The same things were measured in two ways. Each way mixes the same 8 hidden numbers, adds some noise and spreads widely along 5 directions of its own, which tell nothing about the thing.
Some things both ways: the first way, then the second way.
[  6  -6  14 -12   1   6   0  -5   1   3   3  12   1  -9   7  -1  14   4
   8   5]
[  3 -11  -8 -11  18 -17  21  10 -17 -28 -12  11 -12  14 -30  10  10   4
  -2]

[ -8 -17  -2   0 -17  -6 -11   4   2   7   1   3   8  -3   0  -2  -3  -9
  15 -14]
[ -2  -4  -4 -10   6 -17   0   4 -15 -12  13  -6  -5  10   0  11  -4  -1
 -10]

[ -8  18   2  -5  15   2 -20  -6  -6  15  17 -20  16  20  -3  -5 -12  -2
   3  -3]
[ -8  -5 -18 -16  19 -19   6  -5 -18  -1   5  -5 -16   7  -3   5   3  -8
   6]

[ -2  11  10 -11  21   0  -5 -16 -13  12  24  -9  -1  19  19  20 -13  -3
   2  18]
[-10   5   4  18 -12  12   3   1  14  -3  19   1 -19   5  20   3 -11  17
 -18]

[-15   5   6   6   4   4 -13 -15   7   3  -1  11 -18  -7 -20  -6  11   7
   1   3]
[ -2  -1   1  -7  18   3  17  -1  -6 -18  13   1 -27  12 -12   5  -1  15
 -12]

[-18   6 -11   3  -7   8 -15  -9   3  18  -2   0 -20  -9  -5   0  18  13
   0  -2]
[  0  14   0   2  25  15  25   2 -17 -11  12   8 -30  14 -18  -6  10  29
  -7]

[ -3   1 -15  -2 -10  -5 -13  -6  -6  -2 -14   8 -16   1  -7  20   6  -4
  -9 -16]
[ 13 -22  -1   3  -6 -13   1   6  -7 -18 -13  -1  -3  -3 -14   4  -5   7
  -6]

[ -8   6  -2 -14  -3   4  -9 -13 -11  13   3  -3  -2   4  22  24  -3   3
   6 -11]
[ -1 -15   6  -3 -27  -2 -17  -5   3   5  11  -8   0  -2  10   7  -2   1
 -11]

[  5  -9 -10   8   1 -12   2  -2   7  18   6  -2   1   8  -5  -8  -8 -16
  -6   2]
[  1  -5  -4 -17  -4  -4  14 -20  -3  -5 -19  10  -6  -2  -5  -4  15  -4
  -5]

[  5  -4 -12   8   4 -11  -1  -9   6  17   7   0   4   7   1  -1  -6 -19
  -1  -5]
[  0  -9  10 -20 -27   5  -9 -19  10  10   4  -3 -15   0  13   5  -3  -5
 -17]

[ 15 -15   3  -1  -4   4  11   3   3  -1   5   2  -2  -1   8 -14  13   5
  14  21]
[-10   4  -7  -5  -2   3   6   5  -8  11  -8   5   9   3   1   1  22  -5
  10]

[ -6   7   7  -5   7   8  -9 -15  11  13  -1   2   3  -7  -6  -6  10  10
  -5   0]
[  8  -3   1   2  15   6  21   2  -5 -18   4   9 -30   9 -13  -2  -1  21
 -14]

[  6   3  13  -3  15  -2 -14  -7  17   4   4   6   6  -2 -31 -25  10  -2
 -11  10]
[  2 -14  -5  -4  24   0  10   8  -6  -4  17  -6 -37  18   0   5 -13  10
  -9]

[  7  -7 -12  -8  -4  -5   0   0   0   7 -12   1 -25  12 -19   3   2   3
 -24  16]
[ -4   3  10   2  -1  -4   0   1 -13  -8  19  -8  10   8   8   1 -20   5
  -9]

[  9  11  10 -19  22   6  -6 -15   8  16  14  -2 -11  16  -4   1  -3   1
  -9  17]
[ -6  -7  -9  -4  10  -8  11  -3  -8  -8   7   8 -15   7  -2   4   9   3
  -5]

[  4  10  -4  -9   6   3  -8  -2   0  -5  -8 -12  -8  15 -14   9  -5  -1
 -20  -2]
[ -5  -2  -3 -10 -16   1   0   0   8   5  -5  10   1   4  15   6  18 -12
  -8]

[  5   6  14 -25   6   9 -10 -24  -2  16  -2  -2  33  -5  11  -2  13  29
  -2  12]
[ -7   1   7   7 -13   2   0  -5   5   0  13   0   1  -1  21   0 -21   0
 -10]

[  0  17  -8 -13  -3  26   8 -27 -10  -5  -9  -6 -18  -7  45  43  17  28
  11  -5]
[ -7  25  19 -23  -5  -9   9   7 -15 -18  14  22  -1   9   3  13 -23 -24
 -13]

[  4   0  12  -5  12   5  18 -11 -17   7  18 -10   5  11  37  24 -20  -5
   8  16]
[ -5   1   0  -8  -4  10  16  -5  10 -13 -10   7 -23  17 -10   8  22  19
 -20]

[  5  -7   2  -4   5  -7   0   9   7  10  12  -9  -5  22 -13 -11 -19 -20
  -4   8]
[-12  25   6   6 -28  -4   4  -3   2 -15   6  17  27 -10  22   4   5  -8
 -18]

[ -2  13   1 -12  11   7   0  -2 -15  11   9 -14 -10  15   9  15  -8   1
 -15  10]
[  5 -15 -12   3   6   4  15  -2  -5   1 -20   5 -10   6 -16  -4  26  16
   4]

[  3  -4 -18   2  -6  -4   0  -2  -9  25   5 -11  13   4  14   0   6   1
  -3   6]
[ -2  -4  -5  -4   2  17   7 -11  -4  18  -8  -6 -23  14  -9  -7  19  24
   2]

[  8   9 -12   1   6   4   4  -9  -5  -8  -1 -11 -16  15   7  15  -2   2
  -1   6]
[  1   4   3  -1   4  -2   1  13  -9  -7  12  -4 -18  11   0   7 -15   5
 -10]

Other things, the second way, with their names:
z784: [ 16  -7  -9  24   8   2  18   9  -4 -30 -12   3 -18  -2 -21  -3  11  36
 -14]
z264: [  3 -21 -11  16   1 -12 -16   7  -7   5  26 -19  -6  -2  25   0 -15   3
  -5]
z946: [  9 -19   7  10  -9   6  -6   9   3  -3  14  -7 -11   6   5   3  -6  17
 -15]
z84: [ -1  -4  -6 -26   7 -19  17  -8 -15 -14 -14  17   1  -1  -9   5   7 -21
   1]
z88: [  9 -17  -8  -5  -9  -9  -3  11  -9   7 -17  10  -4  -5  -2   2   8 -12
   5]
z591: [ 14 -18 -18  -9  29 -15  23   4 -20 -12 -26   7  -5   0 -23  -5  14  -2
  12]
z701: [ 11   0   9  19 -24   5   7   4   7 -16 -11  16  14 -15   9  -6  -5   5
 -14]
z971: [ -7  -3  -3 -19  26 -10   8   2 -23   1  23   1 -23  22  -1   7 -10  -6
   0]
z267: [  2   2   4   0   4  -5   9   0 -10  -7   9   9  -3   2  10  -1 -17  -5
  -6]
z680: [ -6  -2  -8 -10  -8   3  20 -13   4  -3 -28  17   2  -4 -10   0  33  -1
   1]
z945: [ 17   0  15   7  -2  -1   9  17  -8 -29   4   9 -12   3 -10   3 -21  12
 -20]
z10: [ -6  15  -4   0   3 -12   5 -10 -20   4  14   3  22 -12  24 -10 -15 -18
   6]
z617: [-13  22   6 -17  -9   0  15  -9  -1  -3  -1  20   5   3  15   3  -4 -21
  -8]
z859: [-18  23   3  -9 -11  -6   4   5  -8  -3   6  11  14   3   9  11   2 -16
   0]
z487: [  9 -10  -8  14   4   7  16   5  -3  -4 -20   4  -3  -1  -8  -9  10  16
   3]
z268: [  5   6   8   5  10  16  13   3  -9 -10  16   0 -19  14  -3  -4  -3  27
 -18]
z124: [ -7  -1  -6  11 -23   5   0  -7   7   5  -9   3  18 -16  12  -4  21   4
   1]
z50: [  5  -9 -10   5  16 -11  11   5 -14 -10  -4  -1  -9   6  -5  -2  -6   6
   2]
z405: [  3 -33  -8 -25  14  -6  -9   0 -11  20  10 -18 -30  21   0   7  -1  -3
   2]
z2: [  2   8   8 -14 -13  -9   8  -4  -4 -20  -2  17  12  -6   4   4  -2 -14
 -16]
z580: [  8  -4  -3  32  -4   1  13  11  -5 -14 -11   7   8  -8  -1  -9  -5  17
  -1]
z627: [-11   0   1 -18 -10   1   8 -10   2  14  -9  13  12   0  19   0   2 -26
   5]
z491: [  0  -6   0  -5  10  17  13  -3   0   1   7  -3 -31  19  -5   0  14  24
 -12]
z904: [-24  20   3  -9 -17   7   2  -4  11  -6  16   4 -10  14  15  16  16   4
 -21]
z484: [  3  10   7  -6  -6  13  24  -1   3 -15 -19  24 -17   2 -19   1  16  10
 -10]
z138: [ -5  -9  -2  -8 -16   8   5 -17  10  15   2  19  -2  -7  26  -7  15 -13
  -5]
z629: [  0  -6   3 -16  -4  -4 -11  -6  -7  13  15 -15 -12   2  14   3 -19 -10
  -3]
z690: [ -5  20   8 -18  -5  13  25  -4  -5  -3 -19  28   3   6  -8  -1  18  -7
  -2]
z560: [ 13 -20  -2  22  -4 -15  -5   9 -15  -3   3  -7  14 -16   9  -8 -28  -1
   7]
z130: [  1  12  10  18 -14   3 -10  12   0  -6  25  -8 -15   1  16   5 -24  14
 -20]
z194: [ -4  11  19 -36  -5  -6  10 -21 -16  -4   6   9  14   2   3   0 -18 -23
  -6]
z664: [ -5   4   1  -1   6  16  18  -9   3  -5  13   7 -13  11   8  -4  14  17
 -17]
z475: [ 14 -26 -12 -18  17 -13   3  -2 -20   4 -10 -10 -11   3 -12  -3   7  -3
   5]
z347: [ -2  15   6  12   2   8  10  11  -4 -20  13   1 -19  11 -11   5  -1  27
 -17]
z935: [ -5   0   0  23  -8  12  -9   9  -2   9  12 -20  -8   1   3   0  -8  27
   1]
z910: [  9 -19  -6 -10  11  -1   5 -11 -12  13  -6  -8   2  -3   6 -11  -1  -4
   8]
z109: [ 11 -12  21  -8  -8  -5  -4  -4  -2  -9  16 -11 -13  -3   7   1 -50  -5
 -14]
z402: [  1  -7  -3 -17  23  -8  13 -11 -23  -3   3  -8 -10   9 -11  -4  -7   3
   4]
z4: [  0   2  -2  -1   7 -13  15  -2 -13 -13  -8   5  11  -6  -1  -3 -21 -11
   5]
z227: [ -8 -18  -8 -16 -13  -7  -8 -14  -2  14  -2  -8   6  -1   9   3  17 -10
   2]
z855: [-13   5 -10 -36   2  -7  10   6  -8  -3 -18   9  -3  22 -17  19  42 -11
  -2]
z708: [ 17   3  19   0  -4   5   0  18 -11 -13  18   7 -18   9   2   3 -26   7
 -23]
z751: [  1 -20 -21  14   0 -20   3  -6  -3  -3  -9  -1  11 -23  15  -6  -4 -13
  11]
z183: [  3 -11 -12  -3  17  -5  13   7 -13  -5 -10   1 -19  13 -15   1   7   7
   3]
z419: [  3 -12  -8   3  -9  11  -7   4   7  13  -3 -11 -18   5   5   3  20  15
  -7]
z436: [  6 -18 -11   4  12  -7   4   3 -18  -3   2  -5   1   0  -4  -4   8   8
   5]
z554: [ -1   3   6  31 -23  -3 -13  21   0 -19  13 -12  15   0   7   8 -10  22
 -17]
z692: [ 17   3  -1  32 -10  -8   7   5 -15 -25  -7   3  24 -26  -2 -13  -8  16
  -6]
z462: [  4 -10  -1   7 -13  -7   0  -7  -1   1  -4   2  15 -18  15  -7 -10  -9
   1]
z875: [  2  -5  13  17 -32   3 -11  -4   9  -4  12  -2   8  -9  20   1 -17   9
 -18]
z96: [  7  -6 -13  -4  21  -4  19   3 -13  -4  -7  11 -19   5  -3  -5   8   0
   1]
z783: [  3  -1  -5  -1  19  20  27  -3   1  -1  -6  10 -29  15  -5  -7  18  21
  -8]
z239: [  4 -21  -6  -4  -1  -4   2  -3  -6   8  -7   3  -3  -1   1  -4   8  -3
   4]
z585: [-16  13   8 -10   0  -4  10  -5 -15  -2   8   2   4  16  -1   5 -15  -2
   1]
z840: [  6  -4   6  -5  12  -3  10  10 -13  -8  10   4  -3   8   5   1 -21  -6
  -4]
z125: [-14   2  -6 -22  -3 -21  10 -14 -12  -8  -4  16   0   0  -3   8   4 -22
   3]
z233: [ -4   3   1  -2 -14 -20  -3  -3 -13 -15   6   3  20  -8   7   3  -5  -9
  -8]
z678: [ -4 -18   1 -16 -20  19  -6  -7  13  15  -8  -8 -14  11  -6   7  38  17
 -10]
z631: [ -3  -9   8   9 -14 -10 -20   1  -3   0  36 -17  -4  -3  26   5 -36  -3
 -11]
z154: [-13   7  10 -17 -12  -4  10 -19   1  -6   3  11   5   2  13   2 -12 -13
 -10]
z234: [ -7  13  -3 -10   6  10  22  -7  -9   4 -11  16  -2   5  -4  -6  17  -1
   3]
z902: [  4   4   3  16   4   8  24   8  -3 -22  -5  14 -17   6 -15  -2   1  24
 -12]
z863: [  5   3   0   6  -5  -1  25  -6   3 -12 -18  25  10 -18   9  -9  -9 -14
   0]
z171: [ -2 -15   0 -21   4   4  -2  -3  -1  10   6 -11 -21  15  -3   7   4   2
  -3]
z581: [ 16 -22  -5  -4   8  -9  11  -7 -18  -8 -14   3  -4  -5 -15  -9   2   5
   2]
z566: [-14  11  -6  -4   2 -13   8 -12 -15   4   6   5  17  -3  19  -4  -9 -17
   6]
z586: [ 13  -4  -2  11   3 -12   6   7 -16 -12  -9  -4  14  -6   2  -7 -18   1
  -1]
z488: [ 13 -23  -4   9  -5  -6 -12   8  -7   6   0 -15   6  -9  11  -4 -12   0
   1]
z999: [ -2  -4   1  -6  -3   0  11  -1  -6 -10 -16   3   2   7 -17   4  16   9
  -3]
z736: [ -4 -14 -12 -19  -8 -12   8 -12   0  -2 -22   8   4  -4  -5   4  25 -13
   2]
z161: [ -6   3  -4 -19  -2  12  16  -7   3   3 -19  10 -19   8 -15   5  32   5
  -2]
z48: [  5 -11  -1  -8  11  -6  11  -1 -12  -6   0   0 -12   3  -7   0 -10   1
   0]
z691: [-10  -4   4  -9 -21   3  -5 -11   9   2   9  -5   0   0  13   8   8   0
 -13]
z15: [ 21 -16  -5  13  16  -4  14  12 -12 -12  -7   1   4  -5   5 -12 -12   3
  -4]
z660: [-12   7  -7  -7  -8 -24   3  -4 -19  -6   2  15  29 -13  10   4   2 -30
  10]
z743: [-12  -4   2   7 -13 -14 -16  -3  -4  12  17 -17   8  -2  28   2 -41 -14
   5]
z318: [ 15 -33 -11   0  16 -10  13  -5  -7  -3 -10   2 -16  -5  -2 -10 -13  -2
   4]
z480: [ -3 -11  -3 -16 -14  -8   5 -10   0   6 -14  15  11  -7   8   1  13 -22
   3]
z182: [-10  -1  -4  -9   2  -5   2  -1  -3   1  12  -3 -16  11   7   8   0  -2
  -7]
z674: [-16  20   3   7 -19   3  16  -8   8  -6  -4  25   9  -9  16  -2   0 -10
  -5]
z772: [ -4  -6   3  21 -10  12  -8  10   5  13  19  -9 -12   5  17  -1 -15  14
  -3]
z834: [  3   2   9   1 -14   4   2  -2   1   1   1   3   2  -5  12  -3 -13  -2
  -8]
z295: [  7 -21 -13   5  14  -6   5   3 -11   1  -2  -6 -17   4  -4  -3   3  10
   4]
z648: [  6 -13   4  -1 -14 -11  -2 -16  -1  -2  -6  -7  22 -15  24 -10 -30 -13
  -4]
z923: [  3 -18   5  15 -24   9 -17   1   9   9  17 -14  -6  -1  18   1  -4  17
 -14]
z839: [ 17 -23  -2 -11  10   2   2 -10 -10  14  -6 -12 -15  -1   1 -12  -4   4
   2]
z671: [  0 -14   0 -48  10  -7  14 -13 -13   2 -10  12  -6  19  -7   6  21 -19
  -5]
z964: [ -4 -13 -13 -20  -6 -22   1  -9 -10  -3 -16   6  17  -7  -1   7  20 -22
   5]
z59: [ -1  -5  17 -29 -21  -1  -9 -10 -11  14   3   3  12   0   6   4  -7 -22
   0]
z309: [  8 -12 -13  -1  27  -5  18   2 -17   0  -3   4 -19   7  -7  -8  -1   5
   6]
z174: [ -3 -11  -7 -25  -8  -7   4   1  -2   9 -22  12   4   6   1   8  22 -23
   5]
z140: [ -5   3  -7 -21  10   2  19   4 -10   0 -11  19 -15  15 -12   7  29  -5
   0]
z900: [ 13 -20  -2   8  -6  -6   0   7  -8  -1  -6   2  14  -7  10  -5  -4  -4
   0]
z623: [  6 -18   7   2 -14  15  -1  -6  16  -5   7  -7 -28  10   2   3   4  27
 -26]
z509: [ 15 -19   0 -12  -3  -7   1  -2 -10   4 -11   7   1  -9   4  -5  -7 -16
   3]
z924: [ -6  -5  -8 -29  21 -13  14 -11 -18  -9  14  11 -11  11  -2   5  17 -11
  -6]
z568: [ -6 -12 -15 -10  -1 -13   7 -14 -11   0 -14   2  13  -4  -3  -1  22  -6
   8]
z860: [  3 -21  -7 -19  10  -3   4 -20  -7  28  -6  -4  -7  -8  16 -14 -15 -23
  19]
z828: [  4  14  14  21  -5  13   8  20   1 -18  13   5 -11   6   4   2 -21  20
 -19]
z354: [ 15 -13   7 -12  -9  13  18  -3  -1  -3 -29  20  -4   2 -19  -6  27   8
  -7]
z993: [  5 -11  -1  18  -6  -2  -9  16   1  -8  13 -12 -15   6   6   6 -14  18
 -14]
z114: [  1   0 -12  11   0   2  22   9   2 -17 -23  18  -1  -7 -12   0  29   8
  -2]
z373: [  7 -19  -4 -20  11  11   2 -11 -20  35 -19 -16   0   5 -13 -14  11   1
  25]

Some of these things the first way, each followed by its name:
[-11  -4  16   4  -1   6   4  -4 -15   9  17  -7  24  -6  26  -2  -3   6
  23   9] : z4
[  5  -6  -3   3   4  -5  10  10 -13   6  10  -1 -24  14   1   6  -7 -16
  -9  17] : z999
[  5  -5   6  -6   9  -3   1 -13   9  12   0   5   4   1  -4   0  -4  -5
  -9   5] : z623
[ -2   9   0  -5  -1  11  -4 -11  -7  -7  -6  -2  -9  -3   7  15  12  15
  -1   2] : z828
[ 12  -8  -2   6   4   4  14  -3  19   2 -11  -6 -10   8 -24 -23   0   7
 -15  23] : z910
[ -6 -11   6  -2   4 -16 -15   6  -6  34  36   4  18   1  15  -7  -6 -31
  21  -4] : z125
[ -9  -6   5  -6 -16  14   1  -1   4  13 -11   4  17 -33  17   1  21  11
   0 -18] : z354
[  8  -4 -11   7  -3  -1  -3   0  20   0 -11   1  -8  -3 -21 -13  10  -7
 -10  -8] : z509
[ -6   0   5   4   3   1  -8  -1   7  10  -1  -4   8  -7 -17 -14   6   3
 -12   6] : z783
[  6   4  -6 -16  -5   7 -14  -1  17   7 -33   3  -4 -10 -34  -8  21  15
 -43  -8] : z671
[ 14 -23  -9   3 -11 -10  -2  -7  16   1 -12  18 -12  -1 -21 -20  17   3
   6  15] : z124
[ 18  -4  -6 -12   8  -8  -8 -16  14  18 -10  15  -7   0 -24 -10  20   9
 -26  19] : z154
[ -4  -2  14  -1  -4  15   6  -2  13 -11 -15 -14  11  -2 -13  -9  -7  12
  -7   0] : z15
[ 14 -12   0  -9   3  -7  -1  -2  10  15   0   1   6  11 -12 -16  -1  -3
  -6  13] : z227
[ -8   0  19 -12   7   9  -2  -8   8  17   5  -7   9  -2  -2  -9  -6  12
  -6  15] : z664
[  0  10  -9  -2   7   4   4  -8 -15  -2   3 -15 -25  23  11  29 -14  -2
  -8  11] : z50
[-7  5 18  5 14  9  5 -9 -2  3 16 -5  3 -3 12  0 -4 -1  8 11] : z863
[  2   2 -14   2   1   2   4 -12   2  11  -8  -4 -22  11 -10  -1   4  10
 -14  16] : z402
[ 10 -10 -18   9 -12  -1  -2  -5  26  -3 -28   4  -4  -2 -32 -22  15   7
 -11  -6] : z475
[ 27  -8   4 -16  -3   5   4  -4  11  -4 -13   3  22  -9   1 -11  19  12
  -4   6] : z174
[ -6  12  -7  -7  -5  10 -12 -17  -7   7  -2 -17  21   7  22  14  -1  15
  16 -16] : z130
[ 15   9   3  -6  16  15  18 -11   8 -11  -5  -5 -40  13  -4  11   1   9
 -18  28] : z840
[ 10   5   6  -4  10   7  -1  -6  17   6   4 -13  16   3  -8 -18   0   2
  -3   5] : z96
[  0 -10  -8  10  -2 -13   1   1   1   5  -9  -5  -1  13 -23  -5 -15  -9
 -19   7] : z648
[ 10  -3  -6 -12   3  -2  -6  -7   2  16   0  -5   2  12  -7  -8   2   8
  -9  20] : z566
[  3   5   1 -12  11   3  -7  -5   4  18  15  -2 -13   6   2   1   4  -5
  -6  10] : z971
[ 27 -15  -7 -11  -5  -9  -7   4  14  -7 -21  11  -9  15 -38 -21  10   0
 -14   9] : z554
[  0  13   4 -13  12   5 -11  -4   4  15   6 -10   6   7  -8  -3   0   0
 -17   2] : z267
[ -1  -1   1  -3  -1   5  -3 -10   4   7  -1   1   2  -6   4   0   7   3
   6  -4] : z84
[  2  -2   1  -1   4   4   3   0  17  13  -4  -4 -13   3 -22 -17   1   0
 -18  11] : z268
[ 15 -15   8   6   5   3  19  11   8  13  17   1   7 -11   8 -24   8 -13
   4  21] : z690
[ -9  12  -8   5   4   5 -10  -9  -5   7   1   3 -13  -8   3  10  16  -2
  -4  -9] : z484
[  0   8   9 -13   1  10 -10  -7  10   5 -11  -4  15  -7 -11  -7   9  11
 -10  -8] : z701
[-20   3   3 -10  -3   2 -19   7 -13  17  22  -8  -3   7  11   9  -6 -10
  15 -11] : z660
[  0   2   3  -6   6   0  -7 -15   2   5  -1   1  -5  10  -5   4  -1   6
   0   7] : z691
[ 25  13  -9 -15  23  -3 -15 -18  16   9  -5   9 -23  15 -36 -12  23   8
 -32  27] : z674
[  9  11  17  -9  14  17   2 -13   6 -10   2  -5  -1   6  -2  -7   3  16
   4  15] : z114
[  5  -3 -15  10  -8   0   3 -18   7   0  -9  -3   1   3   5   1   6  10
  11   1] : z629
[  3   8   2 -12   2  10 -10   0   4   6   0  -6   5  -7   0  -3  13   5
  -5  -4] : z140
[ -3   5   3 -11   1   4  -6  -2  -6   8  -5  -3   3   1  -6   2   2   5
 -14   1] : z678
[  8 -22   2   0 -10 -10  -5   8   9  11   4   9  13  -9  -9 -20  11 -10
   5   5] : z580
[-17   0   6  -3  -2  -6 -19  12  -1   9   5   0  -4  -1 -17   2  -7 -19
 -13 -16] : z946
[  5   0 -12  12   0   0   4  -7  -1  -3  -1   3 -18   2   1   4  11   0
   2   9] : z161
[ -3 -17 -23  21 -26   1  16   8  -8   8 -11  -6  -5 -11  11  -6  15   8
   2   8] : z373
[ 14  -6   0  -1  10   4  15 -10  12   6   2   1 -22   7   0   0   0   2
  -8  27] : z491
[ 12  10 -16  -3   7   6   1  -8   6   4 -13  -7 -27  11 -19  -3  15  14
 -28  21] : z234
[ -4   1  -2   9  -2   8   6  -3   2 -10  -6  -5 -16   3  -4   3   0   3
   1   3] : z591
[ 19  -1  -1  -4  16  12  23 -12  14  17  -2  -3 -21   9  -4 -12   4   9
 -20  32] : z194
[-11   5  -9   1  -8   8 -12   4   9   6  -7  -9   4 -11  -1   5   7  -5
  -5 -31] : z708
[  1 -10  -3  -6  -5  -8 -10   2   4  17  -2   1   4   6 -17 -16  -1  -3
  -5   4] : z568
[  6  -6 -15   9  -2   3  10  -3  17  -2 -10  -6 -31  21 -20  -9 -11  -3
  -3   7] : z692
